There are 3 nested groupings, the coarsest first. Each group lies inside one group of the grouping before and may be the whole of it. The rows also spread widely along 14 directions, which tell nothing about the answers.
(in the rows, 128 means zero)
Some rows, each with its group in each grouping after it:
[130 138 134  89 142 141 136 101 112 109 118 122 130 109 139 152 137 172
 106 136 163 142 125  91 151 110  99 100 119]	Q_859 Pudi Q_208
[159 105 144 120 146 110 132 133 127 125 129 149 133 137 129 117 124 120
 122 113 111  94 119 167 138 154 144 130 133]	Q_993 bule Q_407
[171  99 176 121 169  85  98 157 158 108 102 166 152 140 114 123  90 136
 162  58 109  98  91 163 156 150 112 107 120]	Q_58 zib Q_424
[117 147 119 176 117 111 110 135 132 152 114  86 113  88 126 141 132 118
 130 124 142 111 142 134  82 124 136 122 127]	Q_241 mafi Q_36
[184 137 118  90 116 117 132 118 113 166 177 146 126 160 119 116 157  90
 156 129 131 152 139 136 152 152 148 160  92]	Q_241 mafi Q_255
[154 127  81 161 154 148 152 123 104 170 121 116 116 113 136  99 138 110
  95 118 107 147 148 156 162 145  99 141 140]	Q_241 voli Q_792
[167  70  67 178  91 155 130 131 102 110 110 110 135 144 125 154 146 126
 135 113 116 126 130 156 117 145 127 184 149]	Q_241 sosot Q_923
[134 126 132 127  64 137 108 109 146 113 135 138  80 189 119 160 104 121
 122  64 139 164 106  85  71 159 131 106 145]	Q_993 nus Q_663
[161 102 132 102 166 114 101  62 119 108 151 183  92 155  94 175 139 134
 145 137 135 127 101  71 142 129 136 158 106]	Q_58 zib Q_998
[151 123 140 125 143 118 149 134 101 149 126 127 142 118 132 106 156 110
 116 130 122 112 128 163 147 154 145 143 116]	Q_241 voli Q_155
[137 142  63 129  74 121 118 172 130 119 140  69 191 193 154 136  84 120
 199 118 112 143 157 197 125 129  87 159 145]	Q_993 nus Q_444
[194 136  94 115 132  93 129 160 106 182 132  92 143 160 116 101 148  47
 230 116 122 118 112 215 143 162 122 171  89]	Q_993 bule Q_945
[105 141 125 167 146 139 157 137 112 132  85 121  87 120 118  61 128  98
 141 149 123 143 110 142 155 113 117  92  96]	Q_241 mafi Q_436
[136 107 134 163 185 136 123 106 124 127 110 152  93 123 116 141 106 130
  89  76 104 106  98 124 119 152 105  96 150]	Q_58 gepa Q_848
[111 139 165 108 195  87 114 156 121 100  96 154 168 140  98  99  92 124
 162 129 110  87 111 143 184 108 107 118 114]	Q_993 fefi Q_33
[136 148 116  90 109 140 140 141 106 126 118 106 151 157 132 126 122 127
 146 116 146 156 120 130 154 133  96 122 118]	Q_859 Begi Q_765
[189  95 117 117  52 129  85  82 137 131 110 113 112 187 136 196 136 108
 135  91 144 182 112 111  89 190 142 170 151]	Q_241 sosot Q_775
[156 116 108 126 133 129  79 197 162 144 119 162 149 115  60 154  98 121
 165 111 136 108 157 136 107 116 145 114 122]	Q_993 bule Q_991
[138 104 142 116 130 146 126 155 103 122  32 124 143  99  75 123 161 132
 126 145 170 154 117  98 176 114 130 136 109]	Q_859 Pudi Q_736
[136 133 125 119 103 125 129 151 110 137 132 105 151 137 135 140 129 114
 151 124 137 117 129 163 100 144 145 121 110]	Q_241 sosot Q_493
[123 142 124  86 157 129 142 103  97 126 157 117 149 146 150 137 129 130
 137 134 124 123 136 140 140 136 106 126 113]	Q_700 fut Q_609
[125 108 109 141 114 161 117 132 112 137  76  94 136 121 136 160 122 137
  97 113 139 151 140 132 104 149 114 118 155]	Q_700 bodo Q_959
[130 119  85 150 129 152 113 125 138 120 160 147 125 121 108 153 108 160
  94 124 120 125 164 101 126 104 109 143 162]	Q_859 vibir Q_500
[168 111 124  86 155 147 134 105 127 122 129 151 125 119 144 148 130 162
 110 119 143 148 128 115 159 136 106  98 115]	Q_241 sosot Q_923
[125 119 145 163 170 119 113 140 134 147 102 160 117  76  87 121 119 137
  53  91 120 100 153 107 134 126 136 122 162]	Q_993 fefi Q_33
[108 129 140 137 115 119 128 154 141 105 106 127 149 146 130 105  93 142
 112 113 114 126 142 148 137 126 122 116 150]	Q_993 nus Q_663
[124 138  97 194 158 101 131 141  88  93 136 101 147 130 107 110 133 113
 173  66 110  82 105 117 165 108  71 185 128]	Q_241 mafi Q_36
[123 138 158 119  95 112 109 120 124 113 165 134 134 158 140 176 114 135
 103  68 129  98 116 110  60 165 149 107 141]	Q_241 voli Q_792
[151 127 153  93 113 116 122 125 133 119 123 140 137 141 136 135 120 148
 110  86 141 142 132 113 146 143 121 119 135]	Q_993 fefi Q_33
[163 112 135 128 148 111  70 156 147 147 102 145 153 121  90 182  93 126
  97  46 125 101 132 121 101 166 126 121 174]	Q_993 bule Q_945
[180 140 134  78 153  97 116 119 156 167 133 132 157 134 143 111 115 118
 137 162 115 154 162 181 187 138 118 140 124]	Q_859 Pudi Q_736
[129 142 170 120 121 124 149 143 116 136 158 135 121  82 139 128 152 153
  86  84 156  93 128 115 101 138 154  78 105]	Q_241 mafi Q_36
[129 112 142 172 145 100 106 125 119 117 105 128 133 119  92 131 139 117
 123  90 123 100 121 113 134 132 131 179 141]	Q_58 gepa Q_848
[180 104 126 119 110 115 105 128 151 143 118 138 126 131 110 147 132 131
 117  85 137 148 143 123 134 154 132 157 145]	Q_993 nus Q_663
[127 147  97 131 179 106  99 145 102 156 136 117 129 119  68 167 130  93
 190 130 143  81 118 123  89 114 121 136 102]	Q_993 nus Q_444
[143 138 148 112  71 122 121 151 155 117 169 168 149 180 117 104  96 128
  93  70 111 155 154 115 148 142 137 143 154]	Q_859 Begi Q_765
[186 131 179  93  97  81 128 138 130 124 151 136 157 118 129 113 165 138
 101   4 162 123 129  92 171 160 124 170 132]	Q_993 bule Q_945
[ 90 131 111 152 106 138 126 117 124  94 138 119 150 148 143 117 107 151
 101 137 113 144 172 113 148 103 109 161 159]	Q_700 bodo Q_959
[146  93 135 166  99 138 125 128 158 120  84 140  77  97 115 118 143 133
 129 142 146 141 126 129 109 119 155 108 107]	Q_241 sosot Q_775
[130 105 138 106 139 133 125 157 103  99 162 182 165 134  84 146 135 142
 138 143 128  78 133 121 129 115 168 138 102]	Q_241 sosot Q_775
[128 105 127 126 141 115  79 155 157 129  92 149 135 126  91 166  88 128
 164 187 120  96 141 168  82 117 168 101 123]	Q_993 fefi Q_33
[117 125 104 117 117 170 119 113 112 128  90 112 101 170 126 162  98 122
 136 142 137 159  94 118  94 143 103  80 138]	Q_859 vibir Q_500

New rows. What belongs after each?
[133 149 120 102 155 139 143 106 108 143 128 130 103 132 118 116 142 122
 153 140 151 157 120 108 160 115 105 114  86]	Q_58 gepa Q_848
[109 165 103 152 160 100  74 118 118 163 160 122 128 136  83 176 102  98
 147 110 124 102 144 105  84 122 122 151 138]	Q_58 zib Q_424
[136 106  91 129 192 190 136  88 104 132 102 156  98 177 136 141  71 122
  69  72  78 169 105 122 151 175  53  76 174]	Q_700 fut Q_609
[136 136 158  67 170  95 110 114 105 127 116 130 137 126 114 165 139 127
 173 158 157  94 100 126 120 128 140 109  87]	Q_993 fefi Q_33
[130 114 103 159 184 111 136 141  94 121 128 120 176 155 119  98 113  94
 150 113  68  89 133 191 172 141  94 184 146]	Q_700 fut Q_609
[174 122 154  98 141  98 133 148 161 137 104 130 151 122 149  93 113 141
 126  95 124 141 140 176 181 147 108 116 130]	Q_993 nus Q_663
[118 121 130 132 117 133 124 127 132 121 128 143 149 185 141 116  83 121
 107 138  85 139 143 172 135 151 139 129 157]	Q_58 gepa Q_848
[181 128 149 119  71  77  70 148 163 163  99  83 160 137 127 180 122 111
 126  30 155 143 140 138  82 188 131 160 167]	Q_993 nus Q_444
[113 151 123 154  72 113  94 111 167 119 136 105  97 135 137 156 111 134
 146 123 147 146 146 101  69 116 134 117 125]	Q_241 voli Q_792
[129 128 143 121 128 121 115 139 126 137  66 112 134 131 126 124 110 121
 120 121 132 142 126 144 136 144 121 111 141]	Q_993 fefi Q_33
[138  99 127 138 141 133 141 137  69 134  81 109 159  96 110 133 172 127
  76 123 141  97 134 133 149 148 148 176 153]	Q_993 bule Q_407
[162  84 143 197 126  92 107 123 128 111 103 126 125 121 117 133 140 113
 114  74 102  86 106 146 118 163 143 181 157]	Q_241 mafi Q_36
[112 119 145 131 126 124 155 114 118 100  94 123 109 113 131  93 149 149
 112 154 145 133 126 119 157 108 131 130 116]	Q_993 nus Q_663
[154 120 125 132  91 121 124  93 135 159 174 128 104 171 158 155 114 111
  68  94  99 127 142 163  65 192 159 134 178]	Q_993 nus Q_663
[140 155 110  78 140 127 147 152 130 148 133  98 160 113 166 106 118 141
 163 179 143 129 161 196 155 111 113  91  97]	Q_993 bule Q_991
[112 170 129 101 205 124 147 147 102 173 108 122 150  97 115  89 115 110
 114 168 123 118 142 163 177 116 106  98 112]	Q_859 Begi Q_765
[139 115  97 163 101 131 138 108 109  96  86  96 117 181 150 105 111 117
 135  81 108 164 107 134 168 143  67 162 162]	Q_993 fefi Q_33
[189 114  94  94 148 146 103  81 122 159 139 135  91 163 118 180 131 102
 165  98 138 171 108 105 119 164  94 132 114]	Q_700 bodo Q_959
[124 108  83 132 122 185 148 115 116 102 145 153  92 165 140 141  93 151
 106 135 112 133 124 131 109 128 113  76 141]	Q_993 bule Q_407
[158  65 117 213 179 148 136 146 128 123   4 137  86  55  70  83 155 128
 102 115 128 131 108 124 193 108  99 140 136]	Q_859 Pudi Q_736
[144 150  68 164 124 132 127 122 130 192 160  93  88 108 137 137 128 105
 145 138 128 134 161 169  84 129 123 121 115]	Q_58 zib Q_998
[106 152  97 142 135 130 111 134 118 140 139  95 133 112 135 168 109 134
 140 154 135 102 146 140  77 114 125  96 123]	Q_241 mafi Q_255
[128 100 168  94 140 139 145  97 106  57  95 164 133 157 126 123 129 166
 107 133 134 135  87  91 183 122 115 117 125]	Q_859 Pudi Q_208
[130 134 173 114 158 130 131 103  93 156 118 138 113  92 112 159 152 129
  39  89 148 103 111  93  98 163 148  99 146]	Q_859 Pudi Q_208
[144 118 124 140 125 114 125  99 118 133 101 109 110 141 136 125 136 106
 121 132 126 133 124 140 134 150 130 157 143]	Q_993 bule Q_407
[171 111 104 137 163 118 144 152 125 125 206 177 168 117 125 101 122 162
 112  84  94  91 170 160 192 115 110 168 133]	Q_58 zib Q_424
[111 128 115 138 143 156 153 111 108 117 183 184  78 183 102  98 108 105
 127 142  94 115 103 120 119 122 132 107 118]	Q_859 vibir Q_500
[111 118 181 125  71  88 126 159 127  82 115 129 130 164 113 107 136 112
 197 137 139  88  95 152  91 122 181 129  86]	Q_993 fefi Q_33
[171 141 154  99  97 102 115  92 153 142 189 130 108 123 167 164 139 148
  98  79 148 131 141 109  90 158 143 109 126]	Q_241 mafi Q_255
[125 108 162 148 176 111 118 166 122 130  88 146 140  76  87 134 129 140
  87  79 135  67 118 127 115 134 138 105 140]	Q_993 nus Q_444
[133 131 107  89 113 160 138 102  77 148 119  83 138 144 156 172 147 129
 117 125 156 160 128 124 110 160 109 124 128]	Q_700 bodo Q_959
[147 100  98 160 136 155 157  93 109 128 108 125  71 123 143 120 150 124
 126 151 122 135 105 146 120 138 123 113 111]	Q_241 voli Q_792
[166  92 110 128 154 152 114 115 132 135  80 121 122  89 133 186 119 168
  72 102 140 128 123 128 118 152 100 102 166]	Q_859 Begi Q_765
[155 115 125 133 123 135 159  58 110 153 164 131  79 151 163 109 158 101
  78 110 106 153 134 142 124 175 134 154 139]	Q_700 fut Q_609
[166 150 110  73 187 128 155 109 104 178 217 149 157  94 148 138 144 149
  82 161 119  96 178 167 153 128 132 124 122]	Q_859 Pudi Q_208
[111 134 157 124  85  94 122  77 120  79 168 120 131 175 144 133 144 127
 132  99 129 129 131  88 121 133 133 190 133]	Q_700 fut Q_609
[178 142  49 141 103 141 152 134 129 149 169 115 106 161 141  91 123 109
 178  94 116 174 155 155 172 119  69 153 117]	Q_993 fefi Q_33
[176 134 142  92  68  97 120  90 170 118 178 123 111 170 172 138 126 134
 167 134 135 154 133 154 111 139 137 132 110]	Q_859 Pudi Q_208
[125 104  79 182 165 135 125 146 115  80 100 144 158 155 102  93  92 130
 156 141  79 126 132 142 211  96  81 175 145]	Q_241 mafi Q_36
[140 141  94 143  56 127 110  91 122 119 112  72  71 173 131 158 144  94
 191  96 168 170  95  92  80 140 104 146 115]	Q_993 bule Q_991
[144 127 123 142 160 134 138 131 113 148 107 131 128 133 117  95 120 111
  98  95 108 136 119 138 173 146  92 138 153]	Q_859 vibir Q_500
[118 146 178 113 125 124 131 137 120 144 115 139 118  98 120 124 140 133
  86 105 157 125 124 100 114 140 157  81 109]	Q_241 mafi Q_36
[ 98 170 173 127 161 116 166 128  80 174  89  81 124  89 146  87 157 103
  86 102 150 117 112 147 134 152 123  90 111]	Q_58 gepa Q_848
[169 133 100  94 127 115 144 113 126 129 152 122 129 169 157 107 121 121
 184 149 117 147 132 175 170 129 101 142 105]	Q_993 fefi Q_33
[139 152 136  82  89 102 158 128  94  96 223 115 192 186 182 123 132 138
 146  92 117 100 137 162 140 145 124 158 116]	Q_241 sosot Q_923
[156 100  98 128 105 157 171 142  98 118 118 106 144 137 157 111 143 142
 131 149 120 128 129 192 152 134 118 128 123]	Q_859 Pudi Q_736
[182 112 100 123 138 130 159 130 113 153 211 159 150 140 157 106 130 142
  96  94  90 112 162 189 164 151 126 157 139]	Q_58 zib Q_424
[145 143 109 145 156 117 121 128 131 181 154 126 120  90 124 134 126 127
  97 112 124 117 168 148 121 132 128 126 133]	Q_58 zib Q_998
[170  97 117 153 120  96 128 102 126  77 113 127 121 144 124 108 150 140
 162  84 128 135 113 106 196 115  85 206 131]	Q_993 fefi Q_33
[118 169 112 178 140  90 108  77 153 139 192 111  98 118 162 136 102 127
  89 100 102 111 164 120 103 125 105 138 163]	Q_241 mafi Q_436
[155 125 109 126 166 126 130 149 106 152 166 149 169 123 104 121 126 126
  97  99 105  97 152 145 165 137 114 168 155]	Q_859 vibir Q_500
[135 140 134  93 130 104 109  93 111 144 142 108 140 146 139 180 131 126
 108 123 143 118 132 121  93 158 136 142 146]	Q_993 nus Q_444
[157 122 120 171 193 112 122 142 140 165  63 115 115  48  93  97 144 118
 117 128 132 121 142 144 179 108  95 136 127]	Q_859 Pudi Q_736
[144 129 105 117 161 124  97 107 124 145 121 114 144  91 120 193 126 163
  75  93 153 125 159  86 122 132  97 140 168]	Q_993 nus Q_444
[139 155 125 192 188 110 120 131 147 178 162 157  56  88  71  93 123  86
 113  50 115  97 119  98 116 121  99 114 129]	Q_859 vibir Q_500
[121 103 140 148 154 127 154 122  89  93  69  97 130 121 143 119 140 133
 140 150 123  90  78 173 134 130 113 112 120]	Q_859 Pudi Q_208
[115 147 142 135  90 117 112 123 113 147  84  75 151 127 145 142 132 114
  88 104 149 154 144 124 110 158 132 142 155]	Q_241 sosot Q_923
[148  97 128  89 136 153 126 137 136 109 147 197 135 116  90 147 128 181
  80 132 141 133 163  84 155 110 150 124 132]	Q_993 nus Q_663
[169 108 147 116 134  90 111 112 133 132 111 108 119 101 127 167 160 135
 147 104 162 100 110 132  99 146 137 141 115]	Q_993 nus Q_444
[109 124 148 118 116 141 134 132 119 141  68 135 116 109 109  99 139 123
  83 173 151 152 146 120 144 123 166 114 126]	Q_993 bule Q_945
[116 129 127 148 165 106 132 116 101 102 139 137 148 148 109  99 126 118
 128 131 100  97 120 125 178 114 104 185 146]	Q_859 vibir Q_500
[137 125 122 132 118 140 168 107 123 126 122 123  94 123 154  91 141 143
  90 111 137 156 133 126 155 128 106 115 129]	Q_993 nus Q_444
[125 132 102 133 102 146 118 130 121 144  95  96 126 144 125 148 116 115
 135 162 132 150 136 152 103 132 127 116 136]	Q_859 Pudi Q_736
[162  66 145 108 104 139 127  89 108  75 119 148 136 164 135 165 151 154
 105  80 129 135 105  99 135 166 128 167 145]	Q_700 fut Q_609
[149 116 119 133 110 153 161 151  98 110 126 130 119 168 135 104 120 111
 156  65 120 134  83 149 134 153 101  92 104]	Q_241 sosot Q_493
[174 129 129 108 159 104 102 125 122 186  93 116 114 128 106 144 133  75
 151 110 138 126 108 155 115 172 133 124 120]	Q_993 bule Q_945
[106 135 116 149 182 126  40 115 141 156  77 145 117 144  68 207  55 110
 116 115 114 131 122  93  77 141 115  99 170]	Q_58 zib Q_424
[179 121 107 105 196 107 121 132 128 162 153 144 182  97 125 129 126 138
 115 167 100  98 176 190 186 124 121 165 140]	Q_859 Pudi Q_208
[130 151 156 148 146 107 142 150 140 115  77  90 109  81 135  93 130 138
 162  77 158 119  95 134 144 105  73  72  95]	Q_859 Pudi Q_208
[106 167 157  96 154 105 146 145 107 119 125 110 183 117 145  99 117 147
  99 116 133 112 140 137 180 117  99 123 133]	Q_859 Begi Q_765
[152 136 155  87 143 119 111 126 121 142  68 110 154 129 123 145 122 129
 113  99 150 158 115 116 165 152  98 114 137]	Q_859 Pudi Q_736
[ 95 125 136 134 160 138 129 144 118 125 145 153 144 105 112 125 117 144
  96 155 116  91 163 135 118 108 148 114 128]	Q_700 bodo Q_959
[139 148 156 125 187  99 101 144 141 159  54 102 153  52 109 134 124 144
  85  88 157 126 139 110 167 127  87 117 149]	Q_859 Begi Q_765
[114 123 123 189 118 111 147 103 126 117  76  93  85  84 136  80 159 133
 112 149 140 137 142 123 156  96 117 162 131]	Q_993 fefi Q_33
[137 121 100 130  85 132  86  96 142 111 103 103 113 150 127 184 117 138
 132 123 153 160 138  91  99 131 117 148 157]	Q_993 bule Q_991
[142 121 108 155 202 138 170 140 112 133 101 125 113  93 148  76 126 131
 140 134 105 104 110 188 175 121  81  84 100]	Q_241 voli Q_792
[154 120  56 132  87 148 105 101 139  93 106 101 116 188 132 151 108 126
 213 142 140 200 126 109 153 107  70 159 115]	Q_241 sosot Q_923
[110 134 144 132 128 109 124 167 110 126 138 124 187 121 130 134 107 143
  85 104 110  73 159 164 114 138 146 132 162]	Q_993 fefi Q_33
[109 143 120 155  89  88 127 121 132 115 187  75 145 153 179 129 122 116
 178 149 107  82 150 201  67 126 141 157 121]	Q_700 bodo Q_959
[117  96 158 172  73  86 113 102 136  88 118 108 108 176 134 125 140  88
 177 136 107 100 104 165  66 150 175 179 122]	Q_700 fut Q_609
[172  83  83 140 157 113  57 144 137 125  69 130 149 153  66 186 103  94
 208 154 117 110 116 156 120 137 126 176 139]	Q_993 bule Q_991
[161  93 173 105  83 114 138 120 149 108  88 159 105 183 126  80 133 111
 133 126 124 172 104 144 162 160 160 138 119]	Q_993 nus Q_663
[138 130 163 156 101  73  96 111 139 112  79  73 117 172 154 141 113  82
 183  74 122 118  69 165  79 176 117 129 130]	Q_241 sosot Q_923
[ 92 163 128 134  52 108 105  89 136  89 137  99 106 195 142 129 115 112
 177 161 143 173 129  86 108 107 132 149 112]	Q_241 mafi Q_255
[136 127 138 132 132 112 144 107 101 121 150 138 110 154 128 105 143 100
 120 107 115 103 110 136 133 148 138 149 129]	Q_993 bule Q_991
[121 156 149 160 104 102 132 110 167 131 134 119  79 125 152  84 120 116
 133 119 127 148 136 130 120 122 124 103 112]	Q_241 voli Q_155
[183  94  73 139 118 142 106 146 139 124 103 121 139 155 105 137 116 123
 181 115 122 156 125 146 163 129  86 169 139]	Q_859 vibir Q_500
[143 115 106 140 103 153 137 129 107 116 142 132 116 149 115 145 131 131
 120  93 129 127 118 116 114 135 116 126 134]	Q_859 Pudi Q_736
